The same things were measured in two ways. Each way mixes the same 10 hidden numbers, adds some noise and spreads widely along 5 directions of its own, which tell nothing about the thing.
(in the rows, 128 means zero)
Some things both ways: the first way, then the second way.
[148 146  96 132 137 164 158 130 159 155 133 135 146 121 107 113 144]
[144 135 176 114 136 128 161 166 132 121  87 131 135 111 142 137 160 138
 126 156 169  99  90 135 152]

[167 160 202 112 148  98 120 112 170 141  82 134 100 183 138 129 120]
[152 135 154 140 135 141 113 161 153 113  99 122 137 108 115 158 120 141
 122 124 127 174 115 135 112]

[118  90 138 158  98 147  71 107 114 131 138  94 131 173 105  95 165]
[165 111 126 125 144 170 128 109 157 119 112 100 155  94 142 138 159 150
 159 108 108 189 150 151 142]

[109 116 111  85  85 154 171 122 175 158 103 160 164 168 116 127 169]
[135 116 121 116 156 121 108 124 150 114 109 125 118 103  93 139 129 130
  95 143 157 149 144 136 126]

[147 157 134 100  82 157 144 145 148 163 145 121 132 145 115  79 152]
[183 136 136 158 159 158 126 114 142 174  72 116 186  83 212 129 142 133
 222 144  90 158 139 149 130]

[109 130 127 107 154 125  98  88  75 135 146 110 149 143 112  80 131]
[156 123 115  88 178 120 118 120  93 137  54  98 140  72 127 121 155 128
 145 169 177 112 158 131 145]

[123 139 143  79 161 110 148 103  80 143 135  93 122 145 116  61  97]
[128 115  93 134 144 113 110 121 136 136 124 131 137 101 128 112 121 103
 125 146 107 138 155 142 115]

[128 135 156  80 137 110 108  97 109 147 117 109 133 154 107  93 132]
[147 115 104 154  78 117 119 187 108 125 129 124 112 116 141 108 144 119
 156 154 135 144  77 101 110]

[ 89  80 130 148 189 111  75 108  76 144 116 124 101 168  56 102 125]
[143 142 152 129 175 133 138 128 127 180  84 156 195  76 148 139 117 122
 171 154 113 141 130 134 142]

[173 144 163 119  86 159 141 127 181 138  93 120 120 133 145  88 113]
[132 126 157 136 132 171 137 117 183 133 129 126 140 102 113 168 118 153
 123 102 108 193 126 161 106]

[ 85 110 113  78 122 136 162 109 137 177 139 133 186 175 148  71 170]
[145 121 108 148 164 147 108 106 150 124 105 131 138 117 132 105 143 126
 151 134 109 169 178 154 142]

[154 107 121 140 172 104 115 117  97 142  79  62 118 123 107 119 125]
[141  95  70 110 113  99 112 114 119 128 147  92 104  97 105 112 123 108
 101 136 133 159 143 118 115]

[140  95 134 117 157 109  93 127  98 120  88 135 120 141 100 105 127]
[122 120 188  84 131 129 178 139 135 125 115 146 124 139  90 165 141 128
 100 146 185 123 119 145 121]

[ 93 106 103 108  82 165 118 153  90 143 103 128 142 131  76 106 141]
[172 123 153 140 132 120 149 140 130 166 102 148 144 115 171 154 133 127
 186 176 174 122 100 118 111]

[115 137 118  98 111 152 116 114  91 114 145 133 146 143  76 113 140]
[124 126  86 108 160 104 123  99 146 132 122  95 110  71  97  90 120 133
  91 134 131 140 155 136 155]

[158 133 190 122 122 164 106 144 126 124 120 127 111 143 112  77  89]
[121 132 143 133 148 160 159 142 153 181 121 165 163 100 130 152 108 138
 130 110 109 161 140 162 107]

[157 147 123 109 123 132  99 136 135 144 131 108 140 138 112  98 132]
[148 119 130 102 139 131 166 119 143 118 122 108 130 123 131 123 152 132
 137 130 138 140 156 143 150]

[167  86 117 202 168 159 147 165 149 148  95 110 125 148 119 152 168]
[135 119  85 128 164 123 104 131 119 148 107 111 135  79 123 106 119 117
 108 118 106 159 175 142 127]

[ 95  73  81 144 137 161 142 103 111 149  97 109 155 130 114 109 147]
[132 109 135 124 139 133 126 138 136 129 121 131 115 100 100 138 143 129
 106 139 160 151 112 130 122]

[100  79 151 154 153 115 117 145  78 149 102 131  96 191 116  92 157]
[135 105  92 176 172 148  91  94 159 118 134 129 122 113 131  92 153 114
 147 133  89 175 166 141 137]

[142 122 170 106 138 129 142 103 163 156 107 124 133 162  82 117 155]
[137 112 104 103 115 113 120 145 116 176  94 136 156  71 123 154  97 120
  95 133 133 137 121 150 106]

[127 122 148 113 230  54 110  89  97 155 111 145 123 168 141  79 148]
[121 139 115 120 165 116  92 155  78 129  67 113 125  76  93  85 148 105
 146 180 140 122 150 112 127]

[132 130 195 121 165  87 104  96 136 171 136 134 140 202 156  70 185]
[142 115 159 107 150 165 150 111 167 114  93 129 141 126 122 151 148 149
  99 103 137 154 163 192 148]

[178 130 111 112 133 184 211 137  98  91 110  85 155  85 114 113  96]
[124 111 135 109 117 108 139 128 149 135 123 127  89 123  93 145 100 125
  41 118 156 137 129 169 110]

[109 120 130  99 155 143 151  95 106 131 129  99 161 159 142  97 101]
[118 130 114 126 142 119 118 173 140 129 121 144 129  98  90 143  94 128
  86 122 129 151 151 134  92]

[153 182 145  99 124 102 135 142 118 149 126 149 110 155 125 113 165]
[152 130 122  96 194 112 122  70 153 121  79  78 124  83 128 115 147 127
 111 154 158 120 174 155 153]

[140 105 114 132  90 178 151 133 109 101  97 101 124 120  76 126 118]
[153 129  87 194 101 130  68 151 123 149 123 104 115  80 146  93 118 129
 184 148  85 194  90  97 104]

Other things, the second way, with their names:
j_966: [ 99 142  88 154  98 132 137 174 155 128 167 103  80  85  74  69  91 161
  83  67  67 200 117 122 139]
j_171: [125 102 120  73 151 119 163  75 171 144 126 127 111 111  93 146 121 129
  57 128 179 124 165 180 134]
j_932: [112 128 107 127 167 128 116 111 184 114 138 167 156 121  84 152  98 116
 101 124 108 157 194 156 104]
j_282: [121 140 150 128 174 135 128 148 162 113 119 140 157 104 106 165 125 120
 104 123 109 152 158 139 105]
j_127: [124 111 125 142 162 147 117 157 116 138 108 153 134 100 106 121 140 125
 114 128 130 158 144 142 127]
j_534: [157 117 116 143 122 130  99 115 176 133 114 121 136  94 137 145 105 139
 114 126 113 167 113 153 116]
j_356: [188 120 178 100 182 155 129  79 152 133  61 106 167 113 148 176 135 143
 147 127 142 175 176 176 140]
j_898: [131 100 166  89  99 109 183 184 128 106 142 151 147 153 120 179 147 101
  77 128 149 112 111 141 114]
j_305: [158 130 108 155 143 146  90 142 157 121 102 132 170  98 136 142 108 135
 156 116  81 193 153 140 114]
j_931: [150 116 178 101 122 138 172 144 141 134 102 135 144 127 143 179 149 132
 119 139 168 130 112 161 115]
j_9: [123 137  85 109 161  83 140 126 141 133 135 106 124  83 116 109 116 106
 111 150 125 110 155 116 122]
j_993: [129 102 115 140 157 162 111 113 150 119 123 136 143 114 120 143 160 112
 134 130 113 172 175 155 102]
j_361: [169 134 164 162 164 168 121 105 155 136  90 116 142 108 158 117 149 154
 193 127 105 191 135 151 157]
j_938: [132 132  58 121 164  94 130 101 152 121 136  83  96  78 122  77 127 125
 111 140 127 126 172 122 140]
j_283: [139 145 129 138 150 123 135 158 145 144 105 116 147  73 148 132 124 132
 130 136 116 130 115 130 128]
j_260: [125 114 154 117 126 140 159 117 191  99 141 129 112 145 109 147 134 134
  68 102 122 154 138 178 135]
j_417: [120 117 109 150  78 119 135 209 127 129 140 157 101 121 113 132 116 129
 105 134 139 132  87 120  99]
j_23: [143 146 119 112 194 122 125  87 162 168  89 119 173  62 133 142  89 128
 131 130 103 151 177 157 128]
j_751: [140  78 114 129 118 115 133 156 104  78 131 110  65 144 116  79 210 110
  95 156 186 117 113 114 162]
j_696: [146 146 122 103 170 120 147 124 167 150 100 123 127  91  90 146  71 169
  95 101 150 173 181 153 127]
j_773: [153  82 150 134 100 164 142 151 122 139 111 134 138 134 154 138 156 133
 113  98 110 177 117 178 135]
j_787: [119 115 108 151  79 102 158 226 113 130 164 149  85 145 107 122 115 116
  89 120 140 132 103 111  83]
j_915: [124  99 133 154 140 145 127 178 105 117 140 139 120 123 117 121 165 109
 117 118 112 167 131 118 114]
j_840: [131 105 142  76 176 129 144  70 176 113 104 107 130 111  92 156 131 130
  58 123 157 138 182 187 139]
j_621: [139 108 113 133 129 135 149 104 160 148 128 141 125 131 144 116 119 131
 113 113 114 157 159 181 137]
j_368: [123 143 129 137 110 137 141 138 171 148 136 138 152  97 128 148  95 131
 137 118  82 164 120 146 100]
j_646: [173 128 148 136 150 142 130 124 139 161  80 122 162  91 173 136 135 142
 165 137 123 153 120 148 148]
j_803: [162 132 106  89 150 122 136 124 132 139  98  90 171  68 134 153 111 141
 135 119 115 163 167 135 122]
j_224: [144 131 135 160 138 143 125 131 161 139 119 129 114 114 130 121 121 145
 133 120 118 172 125 142 127]
j_808: [136 105  88 133 127 124 138 151 106 154 133 119 136  87 160  97 155 109
 132 128 106 135 128 128 136]
j_118: [144 111 112 131 115 128 130 116 140 149 122 137 138 117 142 135 123 113
 149 145 124 147 139 148 107]
j_499: [166 115 123 118 130 136 127  94 143 135  92  94 124 105 150 117 151 138
 152 155 147 143 134 156 141]
j_861: [101 133 124  68 119  93 179 182 123 127 141 139 144 100  86 179 121 103
  87 155 173  91 132 113  73]
j_635: [100 117 106 108 138 119 126 124 139 123 122 144  94 114  50 110 117 122
  73 138 155 136 162 152 121]
j_779: [165 123 100 156 158 135  92  98 140 148  95 122 146  92 149  93 121 132
 174 140 101 178 155 139 151]
j_298: [210 108 120 103 126 131 117 145  83 176  59 100 178  77 178 163 118 138
 188 138 149 175 138 129 115]
j_778: [148 124  97 163 102 151 126 121 157 130 138 115 117 130 139  91 122 141
 169 112  79 198 147 145 136]
j_377: [141 119  81 133  91 116 120 110 136 141 138 100  77 114 103  86 111 136
 145 144 137 167 134 125 116]
j_398: [183 124 164 131 136 139 160 128 123 166  78 128 159 131 194 146 137 132
 174 139 134 138 142 169 127]
j_393: [140 130 123 129 124 130 160 135 144 138 144 116 129 113 130 111 128 131
 148 120 107 160 134 126 134]
j_300: [153 123 129 119 105 130 122 146 152 123 117 119 160 108 138 172 121 121
 141 133 109 161 121 139 100]
j_608: [178  95 127 164  51 161 142 165 156 117 149 129 133 152 173 136 132 148
 154  88  81 209  99 153 130]
j_757: [125 136 119 147 113 137 123 174 129 133 110 140 135 100 135 114 141 120
 151 151 113 128 106 131 117]
j_626: [165 144 139 156 113 121 109 169 123 187  67 146 132  90 160 157  93 135
 179 181 169 123  90 135  75]
j_570: [134 121 132 120 138 110 127 165 108 142 100 127 113  91 113 134 126 121
  97 152 167 123 112 121 106]
j_526: [158 120 120 151 136 138 131  99 143 180 111 129 118 102 152 131 121 136
 167 147 142 161 126 143 110]
j_581: [116 137 134  81 177 125 161  90 173 105 134 100 126  87  80 145 138 132
  99 137 148 133 162 134 136]
j_84: [124 108  72 125 128 109 111 157 117 128 135 113 117  90 106 108 118 111
  90 121 110 150 151 126 110]
j_459: [141 135 151 130 108 149 159 154 122 147 108 126 147 116 148 120 136 134
 170 129 104 153 113 141 133]
j_734: [150 125 139 113 164 107 143 155 118 151  81 118 146  74 165 129 144 122
 107 153 151  97 103 136 153]
j_280: [116 130  79 134 148 118  99 117 153 107 136  91 117  74  91  88 124 125
 109 129  89 159 150 124 137]
j_130: [156 123 143 154 153 142 125 112 183 109 123 119 132 120 143 121 142 141
 134 124 103 171 128 149 157]
j_990: [136 133 141 116 147 148 148 116 144 157  90 131 161 100 136 130 122 135
 144 131 113 145 150 169 138]
j_109: [171  88 137 124 131 134  93 138 100 145  57 137 139 114 149 151 144 116
 119 154 164 141 127 163 125]
j_272: [125 131 122 146 153 146 122 106 126 172 124 127 132  82 112 112 116 124
 167 133  98 184 147 129 109]
j_82: [142 112 134 113 142 152 141 121 142 126 121 127 134 121 111 147 137 132
 128 116 135 174 167 152 116]
j_842: [145 136 145 120 120 125 154 113 157 187 101 136 139 113 131 131  59 148
 105  99  97 175 141 192 135]
j_61: [148 104 140 163 132 158  98 119 179 155 124 168 147 126 104 168  72 148
  98  82  94 232 139 175 109]
j_759: [141 129 148 154 111 132 138 162 146 140 122 149 139 119 150 142 132 123
 146 140 115 140  91 133 119]
j_384: [148 156 131 111 162 119 134 116 157 148  92 111 154  63 134 132 109 143
 149 146 125 138 130 137 140]
j_213: [152 104 152 108 104 124 147 149 138 128 110 127 127 128 131 165 127 130
  87 122 151 138 121 164 109]
j_955: [134 121 120 121 131 122 139 149 142 124 129 127 131 102 119 148 132 123
 114 141 147 131 125 130 107]
j_328: [162  96 147 108 144 152 132  85 151 162  71 169 172 132 142 162 116 131
 133 135 146 162 167 199 144]
j_354: [144 113 105 131 141 119 115 133 117 139 111 124 138  96 134 111 135 113
 144 149 118 142 139 126 131]
j_905: [148 110 140 135  76 101 134 252  71 111  97 143 115 123 151 125 173 113
 122 172 182  84  42  95 128]
j_22: [103 132 101 107 146 128 154  82 187 151 153 115 129  94  91 118  82 138
  82  91  83 177 178 169 132]
j_58: [108 114 140  53 145 117 214  99 178 134 168 133 146 132  97 189 110 110
  57 102 137 128 192 175  92]
j_5: [125 130 127 162 122 120 132 147 171  95 149 136  99 134 110  99 143 131
 112 135 120 144 101 124 153]
j_49: [148 130 141 109 197 140 134  83 151 147  76  96 126  71 132 109 150 151
 114 133 160 137 147 162 179]
j_219: [138 149 137 122 147 124 142 122 201 109 117 124 132 114 104 137  95 155
 100 111 118 158 145 157 145]
j_449: [126 110 125 106 126 124 123 186 114 149  96 153 143  86 104 177 119 124
  80 140 174 124 113 135  84]
j_841: [139 115 112  97 199 128 122  66 170 126 110  97 132  82 108 148 124 127
  90 125 139 150 200 163 119]
j_830: [122 161 139 126 112 106 169 164 150 142 137 114 134  94 129 122 109 133
 144 134 105 128  94 111 126]
j_416: [126 104  96 173 146 129 105 136 149 140 147 146 108 103 124 125 132 115
 123 141 129 160 119 123 101]
j_33: [125 123 152 135 152 126 127 159 140 123 117 149 142  99 106 138 136 122
  97 132 130 146 101 123 141]
j_750: [115 135 123 143 134 132 159 149 136 144 149 143 119 120 102  99 115 131
 142 119 102 169 142 123 132]
j_79: [130 108 105 145 107 150 139  87 180 152 165 126 131 113 132 120 113 130
 129 102  76 189 131 165 129]
j_21: [142 127 139 119  99 117 138 186 136 123 125 123 135  99 116 159 118 134
 104 124 133 151  84 119 113]
j_238: [140 119 104 117 116 128 150 107 170 154 142 121 138  98 136 141 107 136
 123 118 117 157 137 154 118]
j_337: [148 106 146  69 172 122 143  98 119 134  73 116 140  99 101 151 138 130
  90 147 187 131 170 159 143]
j_860: [116 132 135 129 123 142 158 115 192 150 130 156 129 120 113 132  89 151
  84  96 104 161 142 194 141]
j_221: [109 120  55 142 139 141 125 121 146 137 163 112 123  79 100  75 119 131
 126  96  65 189 171 135 133]
j_251: [169  93 113 122 103 139  95 123 117 167  83 129 149 103 137 162 106 126
 132 132 137 178 135 165  94]
j_484: [117 111  94 105 164 121 119  88 165 135 123 123 127  81  97 121 116 124
  70 123 117 147 160 161 140]
j_810: [160 157 104 138 175 106  94 144 108 154  57 107 150  57 146  96 105 132
 167 156 117 139 145 119 143]
j_220: [125 143 124  84 207 128 156  94 160 164  91 126 169  68 115 149 101 138
 105 119 131 132 200 170 130]
j_572: [116 110  84 115 107 106  98 173 115 120 138 111 119  74  97 155 126 101
  79 145 140 130 113 112  69]
j_885: [130 106 114 114 135 148 150 135 105 150 106 121 129  94 139  93 169 122
 145 142 137 124 139 145 146]
j_713: [149 111 156  86 163 109 125 131 112 101  68  97 141 112 131 150 154 103
  80 150 152 106 152 163 130]
j_988: [132 105 119  85 123 109 136 125 116 101 106 119 100 120  88 117 158 122
 102 169 199 112 129 126 149]
j_951: [134 109  95 158  82 118 133 206  85 126 141 130 111 112 141  89 162 105
 157 148 122 132  92  93 113]
j_921: [153 111  95 119 139 113 113 139 107 133 102 105 136  99 141 109 136 111
 121 130 112 145 158 137 132]
j_717: [116 122 146 100 133 115 168 138 123 141 118 145 102 132  96 116 128 126
  93 138 165 121 141 154 135]

Some of these things the first way, each followed by its name:
[106 113 123  97 155 110 136 100  83 161 119  74 144 136 119  44 122]
j_118
[120  62  90 127 125 107  71 143  35 111 138  93 121 170  98 112 174]
j_58
[180 122 166 164 184 119  69 170 129 130  69 127  98 131 108 117  94]
j_750
[127 112 120  35  63 160 171  96 113 107 155 117 176 161  92 117 162]
j_213
[ 99 124  60 108 115 127 104 101 106 146 135 120 146 139 122  96 143]
j_581
[ 75 107 109  95 158 115 171 110 149 189 111 112 160 189 148  67 119]
j_932
[106 158 154  87 122 156  99  98 104 116 127 106 191 148 130 103  91]
j_696
[140 106 190 114 140 154 116 127 121 116 115 143 116 171 115 101 104]
j_127
[164 193 149 130 146 148 148 125 171 180 113 150 132 113 144  98 144]
j_49
[130 107 120 200 177 139 118 160 104 134  93 119 101 144  79 123 117]
j_5
[115 138 151  43 133 134 149  91  98 116 134 133 170 142 126  50  90]
j_635
[196 132 142  93 128 117 175 144 125 104 139 138 100 175 104 158 169]
j_713
[176 113 155 174 161 137 110 173  79 120 115  87 113 134 105 105 135]
j_398
[126 118 126 105 146 108 115  78 153 155 108 114 139 173 102 144 158]
j_21
[143 130  99  91 115 156 160 105 133 149 129  95 161 115 134  83 132]
j_931
[119 159 137  71  88 169 135 122  97  90 166 145 150 158  65 131 114]
j_810
[169 110 175 158 151 114  60 116 150 152  74  67 121 150 102 140 141]
j_298
[120 157 137   4  95 103  99  81 133 159 142 146 161 163 118  98 153]
j_393
[130 148 159 141 129 144 162 152 116 154  79 124 137 126 126  77 133]
j_626
[135 127 142 111 150 102 133 121 144 154 109 141 105 196 153 121 141]
j_282
[174 136 170 111 173 127 143 124 127 121 105 104 155 125  88 110 120]
j_842
[154 127 160 148 113 162 110 148 120 121 120 118 106 146  70 122 128]
j_646
[175  93 124 188 147 158 118 169 146 158 110 112 105 143  95 143 177]
j_808
[151 151 171  87  94 148 114 123 133 121 120 144 122 150 115  99 116]
j_361
[139 148 144 105 128 150 134 128  86 131 122 100 138 112 112  66 102]
j_171
[133 113 146  74 126 112 133 104 127 143 131 130 147 188 118 129 176]
j_84
[120  90 198 121 184 115 147  89 153 160  49  92 132 173 135 106  97]
j_61
[115 107 130  56 100 120 129  91 160 169 117 137 184 175 164  86 181]
j_82
[151 109 198  47  48 174 151 115 121  83 118 108 144 156  67 100 113]
j_251
[152 135 136  76  53 174 123 148  93  80 111 117 161 101  77  91 111]
j_377
[139 175 135  69 126 115 143  88 152 148 137 131 132 156 118  95 123]
j_280
[ 90 150  72  92 114 133 130 118  70 158 160 118 171 142 128 101 178]
j_938
[120  94 106 118 145 145 121 103  76 114 126  96 158 131 100 102 129]
j_337
[125 118 141 109 121 125 106 106 193 190 121 147 161 179 131 101 189]
j_221
[101  79 148  90 101 114 133 114 128 165 122 141 138 206 151  66 186]
j_993
[146 157 169 108 125 121 130 135 159 156 107 145 108 175 111 121 136]
j_130
[163 106 119 139  87 184 143 154 137 122 108  90 123 107  73  95 113]
j_79
[143 130 123 105 141 118 150 105 148 163 103  94 155 147 156 103 144]
j_356
[145 126 151 100 133  87 144  99 153 169  98 131 106 189 138 124 184]
j_572
[122 130 104 140 171  99  88  73 137 178 125  63 155 156 135 107 152]
j_803
[134  93 175 136 140 167 141 143 119 121 106  84 137 133  64  55  74]
j_328
[128 124 105 129 121 180 163 126 107 131 114  99 158 111 132  93 112]
j_224
[153 129 154 102 140 121 145 125 195 174 116 172 136 187  94 161 201]
j_905
[ 77 118 132   6  92 103 143  72 116 163 153 163 157 204 100 101 195]
j_759
[147  44 125 182 206 112 111 132 111 156  78 112 103 172 158 137 166]
j_915
[126 173 123 107 108 152 111 111 108 121 148 114 129 128  76  93  96]
j_384
